There are 11 hidden switches. A switch that is on adds its own fixed numbers to the row, and there is some noise. The rows also spread widely along 16 directions, which tell nothing about the answers.
Some rows, each with its switches (1 for on, 0 for off) after it:
[  1   8   7  14   5  -5  -2   4 -12   6  11   1  -9   8  -6   6  -8   5
   3  -1  15   5  -1  -5  12  11 -15  -2 -13   0  -6 -15   1   3   2 -12
 -11 -13  -4 -10 -16 -11   7  -5] -> 0 1 1 1 0 0 1 1 0 0 0
[  8  18   4   0  -5   8  -8  -2  -7   3   1   4   1  -5  -8   4 -19  -4
   6  -3   0 -12  -5   2   8   0 -10   6  -5   8 -11   1  -3   4   6  -2
  -2 -17 -12  -4  -4 -14   3  -8] -> 0 0 1 1 0 1 0 1 0 1 0
[  4  15   8   6 -11   0  10  -2   6  -7  -3   7  -7  -3  -8   1 -18   0
  -4   7  10  -6   5 -19   3 -15   3   0  -9  -9   1  -5  -8 -12   6   4
  -4  -4   2  11  -2  -1  -5   4] -> 0 1 1 1 0 1 0 0 0 0 0
[  7  11   0   1  -5   0  11 -10  10   1 -17   7   2 -13   8  -2 -10  10
   5   2   0 -10   0   4  -7 -22  -3  -3   6  -8   4   7 -12   9  -2   2
 -17   2  -1   0  -4  -2  -9  -2] -> 0 0 1 1 1 0 0 0 0 1 0
[  7   8   7  -5  -3   4   7   7  -6   3  -2   2  -5 -12   2   4   2  -7
  -1  -2   4   4   3   3   8  -7  -4  13   3   5  -1  -7  -2   2  -7   4
  -8  -7   9   4  -9 -11   9 -11] -> 0 0 1 0 1 1 1 1 0 1 0
[ 19  15   6  11   0  -7  17   8 -13 -11   8   3  -2   1   2   0  -5   8
  -2  -1  -1   7 -10  -1  -7 -13  -8  -4   8   3  -7   8   7   6 -17 -10
  -7   4  15  -1  -7  -3   2   0] -> 1 0 0 0 1 1 0 0 1 0 0
[  4   8  -1  -7  -8   6  -4  -5   8   8  -1   6   5  -9   9   1  -4  -1
   4  -9  -3   3 -12  12   0   2  -2   3   4   6  -3  -3  -1  10   2  -2
   2 -15   2 -13   3 -12   6 -12] -> 0 1 1 0 0 1 0 1 0 0 0
[ -6   6  -5   3 -11  -3   2  -5  -6 -17   0  -1   3  -1  -2  -1   1  -3
   1  -9  -5  -1   7  -6  16 -17 -10  10  -9  12  -3  -7  -6  -4   0   2
 -15  10  -8  -5  -3   0  -4  -5] -> 1 0 1 0 1 0 0 0 0 1 0
[  5  -5  23  -4   1   9 -11  -2   2  -4  -9  -8 -10  -2  10  -6   3  -1
   5  -2  -7   1   8  -2  -2  -3  -3  -7   2   6   1   6 -10   7  -1   0
 -10   5   9  16 -13   6   4   6] -> 0 0 0 1 1 0 1 0 0 1 1
[ -3   2  -3  -3  -7   0  -4 -10   8 -13   2  -7  -3   8  -1  -7  -6  -8
  -3 -10  14  -2  -1 -20  -2  -5   1  -9  -8   1   9 -14  -7 -14   2  11
 -10   8   4   5   7  14  -4  13] -> 0 1 0 0 1 0 1 1 0 0 1
[  2   9 -14   5   4 -12  21  -1  -5  -8   5   1   5   0   1   0  -1   3
  -9   5  14   8   1  -5   3  -7   0   4   0  -3   2 -14  -1   0  -5   0
  -7   3   4 -15   4   1  -4 -11] -> 0 1 1 0 0 1 0 0 0 1 0
[  1  -3 -13 -16   7  -2  -8   0 -12   3  -1  -9  11  -4  -1  -1   8 -13
  -4  -7   8  -7   6  -2  -5  -7   3   5   4  -1   3  -5 -11 -11   4  11
  -1   0  -2  -1   9   4   1  -4] -> 0 0 0 1 1 1 0 0 0 1 0
[-14   0   2  13   7  -6   8 -15  10 -13   0   0 -14 -12   7  -5 -13   6
  10   6  32  -4   5   3   9   7  -6   1 -20 -15   4  -7  -4   2  -1   9
 -13  -4  -4  -1 -13  -1  -5  -2] -> 0 0 1 1 1 1 1 1 1 1 1
[  4  15   0   2 -13   6   9   2  -4 -16   3  -5  -1  10   1  -7   1  -5
  -4   5  -1  14  -3  -5   8  12 -16  -4   4   6 -12 -12   6   9  -7  -6
  -5  10   9  -5  -1   2   1  -6] -> 0 1 0 1 0 1 0 0 0 0 0
[  5  14   3  -8 -14   8  -4   0  -9   4  -6  -1  -2  10   4  -5  -4   4
   1  -9   3 -13   1 -12   6  -8  -2   9   3   8  -6 -10 -13  -4  12   2
 -15  -7  -4 -13  -1  -3   8 -12] -> 1 1 1 1 1 0 0 0 0 1 1
[ -3  -4  -3  11 -12   4 -10   4  -1  -9  14   3  -4   2   2  -3   2   3
   5 -13  -9   1 -10  -1  13   1  -5   0 -14   4   1  -7   9   0  -4  -4
 -10  -5   1 -10 -11 -15   9  -2] -> 0 1 1 1 0 0 0 1 0 1 1
[ -7  -3 -21   9  -8  -8   7   6   6   3   6   3   9 -18   3  -2   1  13
   5   5   6  -4  -8   8   3   3   2   6  -6 -17   5  -2  12   5  -1   7
  -2   0   0 -16  -1  -8   4  -7] -> 0 0 0 1 0 0 1 1 1 1 0
[ -8   1 -10  11  -5   0   7  -2   9 -18   9   2   3  -5  -6  -4  -9   3
  -5  14  -3  -5   2 -11   4  -6  -2 -12 -11  -2   2  -3   7   2   1   8
 -12  11  -4  -2   3   6  -8   1] -> 0 0 1 1 1 1 1 0 0 0 0
[ -1  -4   2  -2  -3  13   0   4   1   0   5  -1 -11   8  11  -5   7   1
  -6   4   2  -2   2 -11   5   7   8   1  -3   3   5  -7   4  -3   6   2
 -10  -5   2  -6  -6   1   8  -5] -> 0 1 0 1 0 0 0 0 0 0 0
[  3   6  -4   5 -10  -2  -5   3  -4   6   7  -5   0   1  -1  -2 -10  10
   6 -14  22  -2 -13  -7   2   6   5   4  -5 -16   4  -3   5  -9   6  -1
   1  -7   4  -4  -3  -5  11   8] -> 0 1 1 0 0 0 0 0 0 1 0
[ -1 -11  13   1  -4  12   4   6  18 -11   7   6  -8  -4  14  -7   7   9
  -5  13 -24   7  -1  -2  -2   0   8 -14   0   8   0   3   9  12  -2  -2
  -6   0  18  -1  -6   1   6  -8] -> 1 0 1 1 1 1 1 0 0 0 0
[  3   7   0  -5   1  11  -8  -9   0  -9   2  -4   1   4  -6  -4 -14 -12
  -3  -1   0  -8   1  -9   4   2  -7  -8  -5  13  -3   1  -3   0   4   5
  -4   0  -8   2   4   4  -5   1] -> 0 1 1 0 0 1 0 1 0 0 0
[  5   9   0   6   8 -11   4  -2  -6 -10   8   0  -3   5 -14   2 -11  -8
  -7   2  17   1   2 -16  -7 -10  -3 -12  -8  -6   2 -12  -6 -11  -5   0
  -5   1   8  10   2   3  -7   9] -> 0 0 1 1 1 1 0 0 0 0 1
[ -4   5  -2   7 -15   1   7  16  -1 -16   7  -4  -6   6  -9  -8  -5  13
  -1  19   4  -4   4 -14   9  17   3   4 -10 -16 -10   2  12  -6  10   2
   7   7   7  -2  -6   6   7  -1] -> 1 0 0 1 0 0 0 0 0 0 0
[  6   0  -4  11  -6 -10   6   0   0  -7  -1  10   0   1  -7  -1  -3   2
  -2  -5  -4  -2   4 -13  -3 -26  -8  -8  -8  -9   5 -13 -10  -8  -6  -5
 -14   3   8   5  -6  -5  -8   5] -> 0 0 1 1 0 1 1 0 0 0 1
[ -6   3   1 -10  -8   6 -11 -15  10 -10  -4   1   3  -6  10  -1   1 -14
   2 -13 -10   2   0   6   7  -7  -5   1  -4  18  -1  -9 -12   1   1   6
  -6  -6  -6  -5   3  -3  -4  -9] -> 0 1 0 1 1 1 0 1 0 1 0
[-11 -13   4   8   7   3 -12 -11   6 -17   4  -5  -5 -12  12  -4   0  -3
  12  -3   2   0   4  15  11   8  -6   2 -20   3  -1  10  -2   7  -5   2
  -7  -3  -9  -2 -14  -4  -1  -1] -> 0 1 1 1 0 0 1 1 0 0 0
[ -2  -6  -9  -1   3   7   8  -5   9 -18   0   3   1 -12  10  -6   6  -9
  -3   6 -10   6   2  13   4   0  -7  -2  -2   6   0   5   6  13 -16   5
  -6   6   6  -4  -3  -5  -4 -11] -> 0 1 1 0 0 1 0 1 0 0 0
[ -2   5  -1   1  -9   5  -4   9  -6 -14   9  -3   6   1  -7  -5   2  -1
  -1  10 -17   1   1  -1   8   7 -13  -5  -2  12 -17  -2   7  13   0   0
  -3   7   4  -9   1  -2   5 -12] -> 1 0 1 1 1 1 1 0 0 0 1
[ -6  11   1   9 -22  12  12   5  21 -11   7  22  -8 -14   0   0 -13   7
  -2  15  -8  -6  -6   0  11  -4   5   3 -10  -5  -4   1  17   3   4   7
   0 -11   1  -7  -4 -18   2 -14] -> 0 1 1 1 1 1 0 0 1 0 0
[ -1   3   2  -2 -20  13   4   1  20   7  -7  27  -8 -12  -1   4 -11   2
  -2   0 -16 -16   1  -5   5 -19   6   4  -6   2   5  -4   1  -3  12   4
  -2 -15  -2   2  -7 -17  -1  -8] -> 1 0 0 0 0 1 0 0 0 0 0
[  0 -17   1  -4   8   0 -16   0  -2 -14   2 -13   3   7   4 -10   9   0
   2   4 -14   2   5   1  -3   9  -2 -13  -3   0  -6   8  -4   2   4  -4
   5   8   4   0  -2  13  -1   2] -> 0 0 0 1 0 1 0 0 0 0 0
[ -5 -11  -6   2 -10   6 -13  -1  -1  -2  -6  -2  -5 -10  -3  -4  -1 -10
  10 -19  13  -9   5  -2   9  -1 -13   4 -13 -15   6  -1  -2 -12  -3   9
  -8   3   1  14 -14  -8   2  13] -> 0 1 0 0 0 1 1 1 0 0 0

New rows, each followed by its switches (1 for on, 0 for off):
[  6  11   3   5   1 -16   3   2 -11  -6   8  -7  -1  11  -3   1  -8   8
  -2   1  15   0   0 -16   0  -4  10   7  -8  -5  -2 -10 -10 -12   9  -4
   4  -6   1 -10   2   6   3   0] -> 0 1 0 1 0 0 0 0 0 1 1
[ -3   1   9  -4  -4  -1 -19  -1  -5   4   0  -5   0   2  -3   1  -2  -3
   8 -10   5   3   3   1   7  10  -7   1  -8  -2  -9  -6 -10  -4  13  -4
   9 -10  -2   0  -5  -3   5  -1] -> 0 1 0 1 0 1 0 0 0 0 0
[  7  -2  10   1  17  -8   2 -11  -2 -12  -4  -9   0   5   7  -5   0  -5
  -1   2   6  14   6   1  -9  -2 -10 -15   1   3  -3  -3 -15   6 -10  -8
  -6   3  10   4  -4  10  -8   2] -> 0 1 1 1 0 1 1 0 0 0 0
[ -3 -12   9  -3  15   3  -4  -9   8  -4  -2   4  -8 -14  11   2  -1  -3
  -1   1   2  -6  11   5   1 -12  10   0  -9   3   9   9  -9  -1   2   8
  -5  -9  -2   6 -10  -3  -2  -5] -> 0 1 1 0 1 1 0 0 0 1 0
[  4  15   7   7   2 -15  17   2   4 -11   2   0  -5   0  -1   0  -8   8
  -1  16  14  14   1  -2  -1   3  -2  -2  -4 -12 -10 -10  -5   2  -3  -5
   3  -6  16  -6  -3   2   0  -9] -> 0 1 1 1 1 1 1 1 0 0 0
[  5   3  12   4 -11  10   7  11   2   6   7   6 -14   9  10  -4   5  13
  -3  -2  -2   9  -8  -8   4   4  -5  -7   4   2  -2 -16   8   7  -1 -11
 -18  -8  18  -9 -13  -7  15  -9] -> 1 0 1 1 1 1 1 0 0 0 0
[ -2   5   9   2   6   5   3 -14   0 -18   4  -8 -10   4   6  -5  -9  -4
  -1   1  13   2   5  -8   8   1  -2  -3  -8  12   2  -3  -4   0   2   3
 -13   2  -5   3  -3  10  -4   1] -> 0 0 1 0 1 1 0 0 0 1 0
[ -1   6   8   8 -20  12   4  15  -3 -15  15   4 -11   1  -4  -2  -3   6
  -1   5  -9  -2  -1 -13  18   3   0   9 -10   7  -8  -1  16  -3   5   2
  -3   0   4  -1 -10  -5  12  -5] -> 1 0 0 0 1 1 1 0 0 0 0
[ -3   9  10  -1   3   5  -5  -7   0   2   2  -9  -7   4   0  -2  -9  -6
   1  -1  18   5   1  -8   5  13 -12 -12  -4   5  -2 -18  -6   7   3   3
 -13  -1   3   2  -4   4   4  -1] -> 0 1 1 1 1 1 1 1 0 1 1
[ -5   7  -9  -4   2  -4  -5   2 -16   8  -1 -11   5   2 -12   2  -4  -4
  -2   2  20 -11  11 -17   8   2  -8   0  -3  -5   0 -15  -9  -7  15  10
 -11   9 -12   1   3   9   0   0] -> 0 0 0 1 1 1 0 0 0 1 0
[  1  -2 -18   3  -4   0  -1  10 -10  -9  13  -5   6  -5   1  -4   5  -2
   0  -3   9  -4  -8   2   2   6   4   8  -4  -9   0   3  11  -6  -5   5
   4  -1   3  -9   2  -6   8  -1] -> 0 1 0 1 0 1 0 0 0 0 0
[ 10  10  15  -8   1   2  -6  -2  -5   8 -16  -4   2 -17  -2   5  -9  -5
   7  -3   4  -7   7   6  -1 -10  -1  10   4  -1  -2  14 -14   4   3   3
   4  -3  -1  18  -6  -4   1   2] -> 0 0 1 0 0 0 0 0 0 1 0
[  6   7   5   4  -4  -5  12  -5  14  -5  -5   0  -2   1   5  -5  -6   9
  -6   5  -1   6  -1 -17  -7 -17   0 -18   3  -5   6 -13  -8   2  -3   0
 -19   8  14   5   1  12  -6   4] -> 0 0 1 1 1 1 1 1 0 1 0
[  0   6  -3  -6 -26  23   4   3   8  -2 -16   9  -9  -5   1 -10  -4  -3
   4  -1   1 -11   4  -2  12  -2 -11  10  -1 -11  -3  -8   1  -2   2   6
 -13  -6   4   4 -12 -15   4  -7] -> 0 0 1 1 0 1 1 0 0 1 0
[ -1  16  19  10  -3  -4   5  -3   1   8   3   7 -12  -1   3  10 -11   5
   3  -1  16  12  -1  -3  12   5  -7   3  -9   3  -3 -19  -5   4   8 -10
  -3 -15  -2  -2 -12  -9   4  -6] -> 0 1 0 1 0 1 0 0 0 0 0
[  3  12  14   3  -3  -1   9   2   7  -5   2   3  -6  -2  -9   5 -11   0
 -10  14   2   3   9 -20   3  -9  10  -1  -6   1   3  -9  -5  -6   8   2
   0  -2   5  13  -1   4  -2   1] -> 0 0 1 1 0 0 0 0 0 1 0
[  6 -11  10   1   2  15 -15  12 -10   0   5  -8 -10   4   5  -8  11   0
   5  -6  -6   9  -3   8   4  20 -14 -10   3  -1  -5   7  14  11 -10 -10
  -7   0  15   6 -21 -10  15   1] -> 0 0 1 1 0 0 0 0 1 1 0
[ -1  -1   5 -11  -1   5  -5  -1   6  -4  -6  -5   0 -10  -3  -3   3 -19
  -2  -2   0  10   5   4   0   8  -9  -6   2   2  -1  -2   0   3  -6   8
   9   6  13  18   1   2   0   3] -> 0 0 0 0 0 1 0 1 1 0 0
[  2 -11  -5  -6  12  12  -5  -3  11 -10   3   7  -6 -11  -1  -3  -6 -14
  -3   3   1 -10   1   6  -9   0   3 -13  -5  -4   6  13   7  -1 -10  10
   0  -7   8  13  -5  -6  -4   4] -> 0 0 1 0 1 1 0 1 0 0 0
[ -1  -7  -7  -2   7   0   7  -3   4   1  -6   4   2 -14   6  -1   3  -4
  -3   6   1  -6   8   4  -3 -14   2   2   0   0   8   5  -4   4  -4   9
  -8   1  -2   0  -2  -1  -6  -5] -> 0 0 1 0 0 0 1 0 1 0 0
[ 14   4   8   2  -7  16 -11   8  -9   0   0  -2  -1  -1  -5  -4 -13   7
   7  -4 -13 -17  -6  -3   0  -2  -5  -5   3   3  -5  23   7   6   2  -3
  -6   1   0   8 -12  -5   7   7] -> 1 0 1 0 0 0 0 0 0 1 0
[16 10  4 -6 -4  8  2 13 -8  0 -1  3 -8 11 -1 -5  0  2 -4  5 -3 -4 -1 -7
 -3 -1 -6 -4  8 -5 -9 -1 -1 -2 -2 -4 -5 -8 13 -3 -8 -5  7 -9] -> 0 1 0 1 1 1 0 1 0 0 0
[  2  -9   8   0   6   3 -13  -6   4  -3   0  -5  -6   1  10  -7   2   5
   8  -8  -3   5  -4   6  -2   6  -8 -16  -2  -2  -1   0  -3   8  -3  -6
 -11  -3   9   0 -10   0   3   1] -> 0 0 1 1 1 1 0 1 0 1 0
[ 14  11   2  -1   0   0   6  14 -16   6   4  -7  -2   6  -5  -2  -1   8
  -5   6   6  -6   0 -14   3   0   4   8   4  -2  -2  -3   0  -1   5   0
  -5  -1   7  -5  -1   1  11  -6] -> 0 0 1 0 0 0 0 1 0 1 1
[  4   5   3 -11 -18   3  -5   1  16   6  -9  -3   0   0   8 -10  -2  12
   8  -7   4   5 -11   3  -6   8   1  -2   7 -13  -5  -5  -3   2   7  -2
   3  -7  17  -8   3   1   9  -2] -> 0 0 1 0 1 0 1 1 0 0 0
[  3   7   1   2  -6 -12 -10   0  -8   5  -6  -2   7   1 -15   4  -8  -1
   4 -12   4   4   5  -8   5  -8 -15  -5  -4  -7  -6 -10 -12  -4   6  -5
   1   3   1   5  -3  -2  -2   3] -> 0 1 1 0 0 1 0 0 0 1 0
[  6   8   3   1  -7  11  14  -7   8 -16  -4   0  -5  -6  14 -11  -5   5
   2   7  -3   0  -3   4   3  -1   0   2   3   6  -1   6   4  15  -7   2
  -9   4   6  -5  -3   0  -1  -9] -> 0 0 1 0 0 1 0 0 0 1 1
[ -1  -8 -11  -8  12  13 -14   4 -14   2   0   3  -4   2  -5  -1   4 -15
   2  -2   6 -10   8  13   5  16 -18  -3  -3   0  -7   6   6   5  -3   2
  -3  -6  -7  -4 -15 -13   3  -8] -> 0 1 0 0 1 0 0 0 0 0 0
[  8   4   9 -17   4   0  -3   7   0   9  -8  -1  -5 -10  -1   1   0  -7
   0   5  13  -9   7   0  -8  -1  13  11   2 -13  -1   1 -14 -10   7  11
  13 -16  14  10   1  -3   9  -6] -> 0 0 0 1 1 1 0 1 0 0 1
[  0   3  -3   8  -2  -3   9 -12  13 -23   3   0  -3  -3   5  -7 -13   4
   2   4  11  -2  -5  -4  -6  -6   8  -4 -10  -8   6   5   0  -6  -4   2
  -4   1   1   1   2   6  -8   9] -> 0 0 1 1 0 0 0 0 0 0 0
[ -9 -10  -1   6 -12  -1   6  -6  21 -18 -10   5  -9  -9  14 -10  -1  16
   9   5  -2  -6   6   2   9  -6   5   6 -15 -21   2   3  -8  -5   4   4
  -5  -4   4  -7 -12  -2  -3  -8] -> 0 1 1 1 0 1 0 1 0 1 0
[  3   6  -7  -4  -2   3  -4  10 -10   3   8   0   6  -6  -6   2   4  -8
  -2  -2   4   4  -5   6   2   6  -8   1   3   0  -7  -6   8   4  -4  -1
   0  -5   6  -4   1 -13   9  -9] -> 0 0 1 1 1 1 0 0 0 0 0
[  8  16  -5  14  -2 -16   6 -14  -5 -20   7   0   6   4  -6   2 -19   2
   5 -11   4   1  -8  -8   1 -18 -11  -3 -11   8  -2  -8  -8  -4  -5  -8
  -9   1 -10  -6   0   3 -13   7] -> 0 0 0 0 0 1 1 1 0 1 0
[  7   9   8   1  14  -7   6  -4 -10  -4  -5  -6  -3   5   2   0  -5  -2
   0  10   7   6  11  -1   3   5 -14  -3  -1   4 -10  -8 -14   9  -1  -6
  -6  -3  -1  -4 -10   5  -4 -11] -> 0 1 0 1 0 1 1 1 0 1 0
[ 13  -1  22   0  12  -1  -9   2   2   4   4   7  -6   4   5   4  -3   9
  -1   6 -18   3   0   2  -8  -7   6 -12   1   9  -6   6  -7   8   5 -15
   0 -18   6  -3 -11  -5   3  -8] -> 0 0 1 1 1 0 0 0 0 1 0
[ 18   3  17 -11  14  12 -12   6  -9  18   0  -8  -6   5   6  -1  -5   0
   0   3   7  -4  -5   0 -10  13   3  -5   8   5  -4   7  -5   7   4  -5
   0 -20   8   0  -7  -3  15  -4] -> 0 1 1 1 0 0 1 1 0 0 0
[  3   6  -3   9   3  -5  13  -3  -5  -5  13  -8  -5   8  16  -5   1  13
  -1   0  19   7 -11  -7  -3   4   3  -2   0   1   6 -12   5   3  -3  -5
 -19   0   2 -17  -1   8   5   0] -> 0 0 0 1 1 0 1 0 0 0 0
[ -5   2   0  -3   7  10  -3  -4  -4   0  15 -11   3 -10   7  -2  -5 -13
  -3  -2  20   1  -7   0   2  14   4   0  -2  13   4  -1   7   4   0  12
  -1  -4  -1   1   7   1  10   0] -> 1 1 1 1 0 1 1 0 1 0 0
[-10  -3 -10   1   5  -1   6  -8  14 -27   9  12  -5  -5  -5  -1 -11 -13
  -7  12   8  -3   6   1   1  -2   9   0 -20  -4  -2  -6   0 -12  -1  10
   8 -16  -1  -4  -1  -6  -9  -9] -> 0 1 1 1 1 1 1 0 0 1 0
[  9 -10  -4  -1  12 -10 -11   6  -8  11  10 -12   5   9   5  -6   3  15
   1  -4   9  -4 -11  -9 -16   4  12 -14   3 -14   6  -1  -5  -4   9  -6
   0  -4  12 -11   6   9   9   5] -> 0 0 1 1 0 1 0 0 0 0 1
[  1  12  -6   6 -13  -7  10  -3  -3 -24   4  -8   2  -2   4  -8  -2   1
   6  -9  10  12  -7   4   9   7 -11   8  -5  -1  -9  -6   2   4 -13  -1
  -1   8  13  -9  -1  -2   4  -4] -> 1 1 1 0 0 1 0 1 0 1 1
[ -1   7   0  -1  -6   1   2   7  -3 -12   8  -5 -10  14  -8 -10  -8   8
  -2  10  17  -2   1 -13   7  17   2   1  -8 -12 -10  -9   6  -8  13   2
   7  -6   8 -10   0   3   8  -8] -> 0 0 1 0 1 1 0 0 1 1 1
[  5  11   8   5 -10   3   4   9  -2   4  -3  10  -8  -1  -7   6  -6   3
  -3   5  -2  -5   6 -11   6 -11  -5   0  -2  -5  -2  -5  -1  -2   4  -1
  -9  -3   2   5 -13  -9   3  -4] -> 0 1 0 1 1 0 0 0 0 1 0
[  4   4   1   4   7  -4  10   3   2   8   4   3  -4   1   0   0  -6   9
  -8  11  11  -1   0 -12  -4  -3   6 -10   1  -9   6 -10   0  -1   5   0
  -6  -5   6  -2  -2   2   1  -4] -> 0 0 1 1 0 1 0 0 1 1 0
[ 16   3   0 -11   4  21   0   1  -3  -1  -4   5  -1 -10   7  -3  -3 -12
  -6   0 -10 -16  -1   1  -9 -18   3  -3  11  11   5  14   0   4  -9   8
 -15  -5   2   9  -2  -8   1  -4] -> 0 0 1 1 1 1 0 0 0 1 0
[ -2  16   8  -5  -4   8  -1 -10   6 -11  -1   8  -8   5  -8   1 -21 -10
  -1   1  11  -7   4  -6   6   1  -4   0 -10   9  -9  -4  -6  -5   8   3
   1 -12  -6   0  -2  -4  -4  -4] -> 1 1 1 0 1 0 0 0 0 0 0
[  5   3   7  -4  13   1   6  -1  -6   9 -13  -9  -6  -1   7  -4  -1   5
   0  10  19   1  10   3   0  10  -7  -3   8  -7  -1   4  -7  11   2   0
  -7   4   5   1 -10   6   2  -7] -> 0 1 1 0 0 0 0 0 1 1 0
[ -8  -2  -4   0  -8   5  -2  -3   6 -26   9  -4  -1  -1  -3  -7  -3 -11
  -3   4  -3  -2   3  -7   5   5   3   0 -13   6  -2  -2   3  -5   1   9
   5   6   3   4   5   5  -3   2] -> 1 0 0 1 0 1 0 0 0 0 1
[  2  -7   9   0  25 -14   0  -6  -8  -7   3  -7  -9  10  14  -6   3  12
   4   5  16   2   6   6  -6   6   4  -3  -4  -3  -5   2 -14   2   2  -8
  -3 -11   6 -15 -10   6   2 -10] -> 1 0 1 1 1 0 0 0 1 1 1
